The rows are grouped in 3 ways, from coarse to fine. Each group lies inside one group of the grouping before and may be the whole of it. The rows also spread widely along 11 directions, which tell nothing about the answers.
(in the rows, 128 means zero)
Known rows, each followed by its group in each grouping:
[167 179 198 179 124  95  85 116 177 110 194 159 133 109 165 113  92 146
  89 113  76 107 134 148 150]	K_764 Refet K_402
[124 156  91 108 123 103 128 109  98 138 114 115 124 152 106 129 180 124
 111 133 148 155 133 117 116]	K_764 Refet K_689
[113 143 213 128 140 113 103 117 133 176 160 137 132 106 167 158 118 130
  96 145 120 117 151  84 115]	K_740 Mep K_546
[112 150 147 118 147 125 120 106 153 118 159 130 144 130 117 114 121 145
 119 111 100 143 120 102 135]	K_764 zep K_778
[146 102 114  96 102 157 154  92  52 155 129 152 128 161 107 140 135 192
 148 131 126 125  80 157  68]	K_764 difu K_950
[120 128  81 146 129 130 122  97 119  72 151 144 176 134  75  84  97 172
 153  62  71 140  50 145 119]	K_740 Pamep K_291
[148 204 143 186 119  63  72 133 138 107 133 121 132 100 149 101 148  99
  76 125 112  92 126 136 148]	K_740 Pamep K_783
[167 102 112  95 136 145 166  81  86 135 139 164 143 151  67 112 113 176
 154 102 111 148 116 134 111]	K_764 Refet K_420
[ 87 123 127 110 126 121 159 119 119 207 147  93 107 138 157 160 171 104
 172 154 136 189 183  96 100]	K_740 Pamep K_415
[115  99 187 141 134 165 134 125 114 142 126 156 139 140 129 178  76 157
 134 162 142 134 155 103  75]	K_764 zep K_918
[137 131 160 148 119 122 123 101  97 180 155 142 117 118 155 162 136 101
 162 143  97 151 167 126  95]	K_764 difu K_628
[125 155  84 102 120 101 151  82 128  93 161 118 123 151 126 101 135 159
 132  95 107 187 152 130 106]	K_740 Mep K_511
[178 166 109 208 134  80  82  91  86  87  93 137 132  67 103 107 128  83
 124 114 112  98 143 136 109]	K_740 Mep K_156
[ 83 128 109 169 119 110 121 152  81 134  61 150 179 157  75 185 128 108
 106 170 180 140 161  68  90]	K_764 zep K_365
[114 102  57 118 133 141 172 126 149 108 116 114 160 159  68  88 141 169
 170 105 137 143  77 146 131]	K_764 nefon K_393
[126 172 181 161 125  79  74 122 115 158 138 142 148 107 126 146 156 106
  81 131 115  96 114  94 135]	K_764 Refet K_420
[159 122 187 104 122 103 168  80 155 152 217 126 104 105 168 144  96 175
 142 111 119 150 206  97  75]	K_740 Mep K_156
[113 143  97 168 160 125 117 158 170 112  72  98 133 116 106 100 157  90
 129 158 157 116 122 132 165]	K_764 nefon K_393
[ 93 111 153 164 133 144 100 161 135 170  85 106 137 109 120 146 164 126
 146 164 163  80  62 123 113]	K_764 Refet K_402
[114 153 120 122 103  74 133 128 155 108 157  91 128 117 133 148 159 168
 105 127 167 109 131  86  65]	K_764 difu K_628
[148 103 186 147 133 134 135 116 133 134 146 150 142  99 109 166  86 169
 129 135 144 102 144  87  71]	K_764 Refet K_402
[102 109 124 143 102 117 131 114  90 156 139 150 190 140  74 147 136 168
 146 103 120 107  68  94  80]	K_764 zep K_778
[150 122 123 122 164 147 132  88 114 122 109 123 104 102 122 101 119 121
 154 130 117 146 142 141 124]	K_740 Mep K_546
[125 131 201 173 118 121  89  90  96 128 172 170 154 105 144 179  82 146
 117 122  87 116 121  97  57]	K_764 zep K_365
[163 181  95 156  91  79 110 106 108  97 132 128 122 140 126 102 161 150
  97 116 126 111 110 168 112]	K_764 Refet K_402
[129 106 171 135 106 152 110 102  25 165 118 169 150 135 116 168 109 164
 118 133 119  99  82 119  66]	K_740 Pamep K_291
[145 164 126 170 118 116 148 172 205 105 127 134 112 167 167 123 100 138
 112 178 149 160 214 165 156]	K_764 difu K_950
[133 132 145 100 134 136 112  74  62  90 126 148 135 118  96 135 111 187
  87 106 126 105  82 105  59]	K_740 Mep K_511
[137 133 110 154 100 108 134 111 127 122 143 121 133 129 123 122 140 164
 146 116 129 112 110 144  87]	K_764 zep K_778
[ 97 151 152 123 118 114 129 156 112 185 108 153 165 183 110 140 150 123
  94 162 151 124 134 108 159]	K_764 zep K_918
[109  88 173 132 155 165 112 131 138 123 108 118 135 100 105 156 113 173
 133 145 155  87  70  98  77]	K_764 Refet K_420
[125 181  97 209 111  76  68 131  94 111  80 125 154 113 109 119 173  78
 105 135 129  93  97 134 126]	K_764 zep K_365

New rows, each followed by its group in each grouping:
[113 150 169 126 170 128 115 165 185 172 108 125 148 126 103  96 153 110
 104 151 145  98 106 108 210]	K_764 Refet K_402
[138  82 110 149 116 150 183 150  85 169  58 151 141 165  84 171 125 133
 143 192 204 128 187 120  93]	K_764 nefon K_393
[ 65 129 131 126 151 141  94 123 102 131  89 112 156 123  95 147 156 121
 116 141 144 115  66  80 101]	K_764 zep K_365
[ 98 144 137 129 167 135  74  73 119  54 158 104 137  73 111 116 108 145
 126  77  75 132  54  89  74]	K_740 Pamep K_783
[160 152 111 187 146 121  97 118 119  48 104 165 160 114  78 110  80 130
 115 116 102 113 123 139 126]	K_764 difu K_628
[133 142 127  43 145 164 151  92  90 107 112 120  73 172 135 138 134 170
  90 166 163 167 160 132  92]	K_764 difu K_628
[ 67 104 132 153 102 134 125 148 111 188 136 132 172 150 124 179 144 140
 171 144 118 142  89 103  87]	K_764 difu K_950
[111 175 114 144 149 113 125 122 140  82 129 135 129 154 127 129 100 117
  95 140 117 199 204 107 138]	K_740 Pamep K_415
[ 86 122 160 175 113 115 112 156 203 120 174 123 165 135 146 148 109 176
 141 120 115 124  87 113 106]	K_764 Refet K_420
[ 73 137 123  85 132 118 152 130 203 112 180  66 109 135 163 122 139 183
 129 119 144 165 128  99  99]	K_740 Pamep K_291
[ 81 144 123 154 156 139 102 145 167 127 111  84 116 117 153 105 152 109
 150 142 119 143  97 139 146]	K_740 Pamep K_415
[161 129 144 130 177 170 109  80 138  32 130 147 124  99  97  96  65 170
 105 108 100 112  89 140 110]	K_764 nefon K_393
[142 148 104  89 107  94 160  87 107 129 182 154 157 160  92 125 126 173
 120  93 102 163 142 104 104]	K_764 difu K_950
[161 192 159 162 131  78  91 110 158 106 145 104  89  89 186 103 141 109
  93 133 124 111 164 146 133]	K_740 Mep K_156
[144 147  69 209 115 124 109 162 136  67  69 143 155 144  96 107 114 135
 134 147 134 109 101 179 132]	K_764 difu K_950
[ 84 121 116 153 146 155 109 158 112 114  56 146 158 169  84 155 122 127
 114 172 157 151 118 111 132]	K_764 Refet K_420
[159 151  96  98 167 122 136  97 106 112  88 115 111 111  76  81 148 111
 110 122 146 124 141 121 152]	K_740 Pamep K_291
[138 132 187 165 136 166 100 141  79 140  76 176 120 145 141 171  98 117
 100 197 141 115 149 142 117]	K_764 difu K_628
[149 111 112 125 130 110 150 103 135 138 148 106 132 100  96 126 151 157
 162 107 144 117 111 113  82]	K_764 Refet K_689
[144 191 133 142 120  72 124 120 218  82 180  79  86 113 186  97 142 142
 105 125 132 135 177 142 121]	K_764 zep K_918
[143 124 146 144 168 169 101 108  98  60  89 176 159 130  79 100  62 165
 109 115 106 109  74 143 137]	K_740 Mep K_156
[148 145 142 188  91  72 119 144 172 135 172 121 150 100 143 124 139 153
 143 114 121  74 102 135 101]	K_764 difu K_628
[163 116 138 139 131 133 154 138 117 126  83 145 137 139  87 127 110 157
 117 160 183  89 146 128 110]	K_764 zep K_918
[128 130 113 122 159 137 127 119  44 151  43 134 127 129  71 146 144  79
 115 169 172 140 173  88 123]	K_740 Pamep K_783
[169 175  94  79 129  79 162  81 139 118 186 131 132 143 100  57 139 159
 111  67  98 153 147 131 164]	K_740 Pamep K_291
[149 121 146 118 144 161 115  66  88 118 151 150 118 119 119 121 109 159
 149 105  78 144  92 149  95]	K_764 Refet K_402
[113  94  93 108 143 150 165 139 100 163  60 125 128 163  74 158 152 125
 149 179 192 165 166 103 113]	K_764 Refet K_420
[106 115 129  86 113 140 173 119 140 129 155 117 113 169 144 162 120 196
 135 148 158 166 154 115  65]	K_764 difu K_628
[ 95 143  82 129 107 131 134 117  59 151  87 152 146 199 107 144 154 118
 128 157 134 186 143 138 123]	K_764 zep K_365
[168 118 118 136 147 127 147  95 112 100 113 134 129  99  81 126 118 141
 121 126 152 107 147 110  89]	K_764 nefon K_393
[111 157 151 167 148 151  93 175 156 123  65 127 121 148 147 115 138 108
  80 190 159  99 107 160 179]	K_764 nefon K_393
[170 177 148 116 138  77 119  95 101 130 157 161 157 117  85  94 125 128
  77  92 107 106 140  98 157]	K_740 Pamep K_783
[108 121 178  88 154 112 136 125 157 166 150 116 151 101 110 125 134 160
 108 120 152  93 110  63 122]	K_740 Mep K_546
[132 189 168 137 130  86  79 105 181  99 186  97 106  92 169 108 150 151
  87 107 102 103  94 125 119]	K_764 Refet K_402
[171 172 192 180 130  77  80 106 128 134 148 139 120  68 164 126 119 107
  88 129 112  83 158 117 117]	K_740 Mep K_546
[129 149 161 154 160 143 100 161 150 116  63 119 116 118 125 119 142 117
  68 183 181  68 111 134 155]	K_764 nefon K_393
[195 147  83 154 115  79 170 116 171  85 146 138 138 126 105  67 104 166
 136  98 132 124 171 162 140]	K_740 Mep K_546
[ 74  86 146 164 109 124 140 147 154 142 144 112 166 117 122 183 116 171
 163 140 160 115 106  72  41]	K_764 zep K_365
[ 88 116 140 150 122 139 106 136 147 161 132 101 137 118 136 130 161 149
 166 126 121 108  45 137 107]	K_764 Refet K_402
[ 79 128 158 133 139 129 116 151 110 198 102 153 167 165 100 170 149 104
 117 165 137 151 139  82 153]	K_764 Refet K_420
[141 113 134 114 119  98 160  80 136 143 207 109 134  91 123 122 124 168
 175  77 102 137 130  96  68]	K_740 Pamep K_783
[ 98 136 143 129 116 101 143 146 156 184 140 113 124 157 149 165 160 118
 130 166 154 172 189  97 125]	K_764 Refet K_420
[173 163 136 151 147 103 127 144 157 107 110 135 126 115 111  77 112 129
  88 133 146  93 155 142 178]	K_740 Pamep K_291
[105 133 183 206 121 112  98 178 149 165  94 133 155 114 140 162 128 105
 113 179 166  74 128 107 125]	K_764 zep K_365
[191 189  96 138 148  70 129  85 129 110 126 123 110 101 101  74 158  83
 112 113 123 129 182 134 160]	K_764 zep K_365
[ 66 112 106 161 135 143 111 166 135 114  75 113 166 141  82 150 138 147
 136 151 165 120  70 100 100]	K_764 Refet K_402
[128  88 129 108 142 171 174  95  83 132 134 165 136 155  94 152  71 172
 159 128 117 185 166 111  81]	K_740 Pamep K_415
[106 123  87 108 119 137 164 136 154 128 121 107 126 173 126 110 158 168
 137 139 156 148 108 153 127]	K_764 nefon K_393
[103 142 164 118  99  99 155 139 143 183 172 129 131 163 165 162 132 151
 108 148 147 157 189  94 113]	K_740 Pamep K_291
[185 116 145 138 128 141 131  67  54  98 118 156 118 102 101 142  97 166
 125 124 134  95 122 135  44]	K_764 zep K_365
[119 151 165 221 117  80 100 162 182 127 141 138 162 104 136 161 106 106
 119 148 130 120 174  93 122]	K_764 Refet K_402
[150 164 179 133 118  98  98  92  94 136 160 160 125 121 160 135 112 145
  79 125 105 122 147 121 107]	K_740 Mep K_546
[ 96 149 156 203 107  74  80 120  78 185 129 153 186 104 107 180 152  68
 131 134 104 120 141  63  99]	K_764 zep K_778
[172 113 160 149 155 103 131 109 171 124 149 106 133  48 104  95 116 151
 148  95 135  56 108 104 109]	K_740 Mep K_156
[113 150 133 132 111  83 121 105 124 137 185 146 177 125 103 148 128 148
 122  97  92 136 121  76  95]	K_764 difu K_950
[124 166 136 133 156 116 124 113 158 169 143 122 108 136 162  92 148  70
 151 133  84 192 183 147 204]	K_740 Mep K_156
[151 102 136 133 140 147 120  97 100 114 117 142 152 104  88  90 113 179
 149  90 112  70  31 149 107]	K_740 Mep K_156
[129 146 118 154 126  65 119 103 170 130 200  97 164  68 108  86 148 129
 167  56  81 108  84  97 121]	K_740 Pamep K_783
[149 142 105 178 117  72 147 113 186 110 180 113 155 100 113 104 118 135
 174  91 106 135 157 118 104]	K_764 zep K_918
[133 148 149 118 127 120 148 147 122 170  95 145 126 169 123 133 141 129
  92 178 178 124 175 123 154]	K_764 zep K_365
[134 125 120 151 112 137 145 121 101 150 116 162 124 171 153 139 104 133
 152 157 119 184 184 164 123]	K_740 Mep K_546
[102 110 152  66 165 199 144 123 129 122  86 105  87 159 133 132 125 175
 116 179 176 138 112 136 105]	K_764 zep K_918
[156 147 117 192 104 114 131 117  93 135 118 170 136 159 133 142 103 100
 148 150 106 173 206 159 120]	K_764 zep K_918
[122 150  74 129 155  96 123  94 174  47 145  96 136  95 101  80 119 152
 140  80 111 149 118 110 109]	K_740 Mep K_546
[134 104 174 148 128 144 138 118 135 148 153 155 148 130 131 149  94 160
 130 137 120 120 133 119 103]	K_764 nefon K_393
[148 119 166 140 145 104 124  86  95 171 138 120 130  63 105 161 142  98
 149 131 136 102 163  65  63]	K_764 zep K_918
[155 162 134 164 146  90 136 107 188 163 169 107 103  96 163  91 145  65
 176 127  89 165 202 141 173]	K_764 zep K_365
[ 89 133 103 133 131 115  99 133 134 134 100  84 142 110 120  95 185 140
 139 117 140  90  29 134 122]	K_740 Mep K_546
[153 164  71 122 114  89 146  89  46 156 117 156 141 162  87 115 153  94
 122 119 111 185 194 125 140]	K_740 Pamep K_291
[137 139 162 216 118  74 107 125 146 141 150 130 145  73 148 157 110  94
 148 126 117 117 184  91  93]	K_740 Mep K_156
[145 145  79 124 167 148 136  98 156  43 112 120 112 134  90  85 106 151
 137 116 121 171 135 149 134]	K_764 Refet K_402
[175 159 160 159 134  93 132  92 158 156 186 124  88  88 180 131 129  78
 167 136  85 166 227 135 125]	K_764 difu K_628
[124  95  93 143 128 154 144 149 115 147  70 126 152 145  72 108 153 158
 163 139 161  95  49 156 126]	K_764 Refet K_402
[ 83 145 142 156 132 138  77 133 122 136  99 108 130 126 158 120 157 120
 129 140 114 116  57 149 132]	K_740 Mep K_156
[144 212 130 202 100  68  72 122 131  67 145 164 161 144 140 106 110 131
  61 113  91 113 121 156 144]	K_764 zep K_365
[111 152 111 169 165 163  69 127  75 121  47 140 137 132 102  95 140  69
 125 146  98 132  74 162 182]	K_740 Pamep K_291
[116 160 163 167 152 110  82 132 190  60 146 131 148 107 123 129  93 147
  86 123 114 119 119  99 125]	K_764 Refet K_420
[ 71 123 166  69 137 153 131 136 130 171 138 142 154 187 115 145 142 179
 101 141 134 151  86  96 141]	K_764 Refet K_420
[100 129 115 128 136 152 109 105 153  84 150  90 110 112 151 125 128 169
 158 121 104 140  65 146  73]	K_764 difu K_950
[ 55 100 127 114 126 150 122 135  70 177 101 154 189 173  69 178 142 152
 133 141 138 147  73  73  99]	K_764 Refet K_402
[178 158  66 155 150 122 138  96 132  36 113 147 123 133  89  84  91 125
 143 114 102 167 172 166 134]	K_764 difu K_628
[109 132 184 133 143 138  89  96  85 156 152 136 137  98 137 143 125 122
 131 116  85 121  87 101 102]	K_740 Pamep K_783
[ 79  79 182  90 173 190 130 111 137 169 128 121 133 111 129 144 109 154
 165 138 119 138  89  94 107]	K_740 Mep K_546
[110 178 120 169 130  97 104 150 170 101 126 123 142 135 135 135 127 109
 101 151 126 148 167 110 140]	K_764 difu K_950
[108 136 167 154  98  84 114 125  87 209 144 143 171 130 120 173 158 112
 128 135 126 108 130  82  94]	K_764 zep K_918
[111 125 139 108 124 156 114  82  54 100 132 179 164 166  90 142  92 185
 101 109 100 141  69 121  85]	K_764 zep K_365
[104 107 146 112 134 168 138  98  80 165 150 159 144 159 124 135 108 158
 159 117  81 169  99 135 111]	K_740 Pamep K_415
[109 147 200 118 182 162 101 160 168 139  92 122 106 122 147 140 122 109
  90 194 159 108 141 111 164]	K_764 difu K_628
[140 169 199 145 112  74  91 114 124 179 165 132 135  99 165 127 155 127
  87 119 114  75 112 113 132]	K_740 Mep K_156
[131 161 112 178  79  58 112 123 118 132 157 117 152 113 135 128 154 137
 118 104 123 103 114 120  90]	K_740 Pamep K_291
[ 84 145 128 184 150 118  76 137 139 100  93 121 153 104 124 137 121  99
 121 139 120 133 115 100 120]	K_740 Mep K_546
[125 127 181 116 150 153  93  80  53 148 125 164 144 116 104 153 126 131
  96 129 102 107  79 103  98]	K_764 nefon K_393
[121 158 121 158 137 126 109 141  85 150  81 154 149 161 104 114 138 101
 109 152 124 136 129 144 171]	K_740 Pamep K_415
[119 153  83 166 125  89 152 170 186 179 108 126 160 165 121  74 159  88
 163 140 126 159 166 162 225]	K_740 Mep K_546
[136 113 156 149 150 163 118 152 105 145  64 173 162 151  89 101 104 143
 116 149 141  82  80 157 175]	K_740 Mep K_156
[127 127 197 193 113 104 111 187 160 203 116 147 172 120 139 124 134 129
 120 150 147  47  92 134 172]	K_740 Mep K_156
[ 92  87 145 107 111 174 165 110 112 175 164 143 131 181 152 164 119 170
 166 143 110 186 128 137  89]	K_764 nefon K_393
[ 89 104 192 137 103 129 132 107 123 205 200 145 160 135 151 181 121 156
 169 120  84 147 115  91  78]	K_764 zep K_778
[108 125 174 114 130 115 136  97 128 122 177 139 141 123 127 184  99 163
  95 129 133 149 170  52  56]	K_764 nefon K_393
[100 130  97  96 161 131 162 162 150 121  68 125 152 164  60 126 139 131
 109 167 195 143 166  82 154]	K_764 difu K_628
[102 106 111 121 123 161 147  97  55 117 110 169 155 181  90 176  88 160
 135 145 132 186 152 105  63]	K_764 zep K_365
[ 88 127 183  75 161 149 137 101 148 179 163 109  95 128 181 152 128 129
 138 153 122 188 181  90 115]	K_740 Mep K_546
[ 95 137 115  89 135 153 102  95  82 111 109 124 125 162 109 128 156 164
 109 128 122 146  53 137 103]	K_764 Refet K_420
[122 188 158 173 136  86  87 124 180  85 161 133 148 113 143 117 105 121
  84 117  98 127 144 107 143]	K_764 zep K_365
[121 126 157  52 163 172 144 109 147 152 144 110 103 143 135  73 141 175
 122 121 120 121  63 152 168]	K_740 Pamep K_291
[124 120  88 145 143 124 153 154 186 128 108 100 140 124  96  93 149 130
 179 132 147 120 112 141 149]	K_764 difu K_628
[149 100 153 112 159 154 165 122 115 156 106 166 150 138  77 117  92 156
 134 134 142 116 146 118 146]	K_740 Mep K_511
[142 129 122  78 173 114 172 104 208 118 162  85 113  96 109  67 135 160
 145  94 135 129 140 107 149]	K_740 Mep K_511
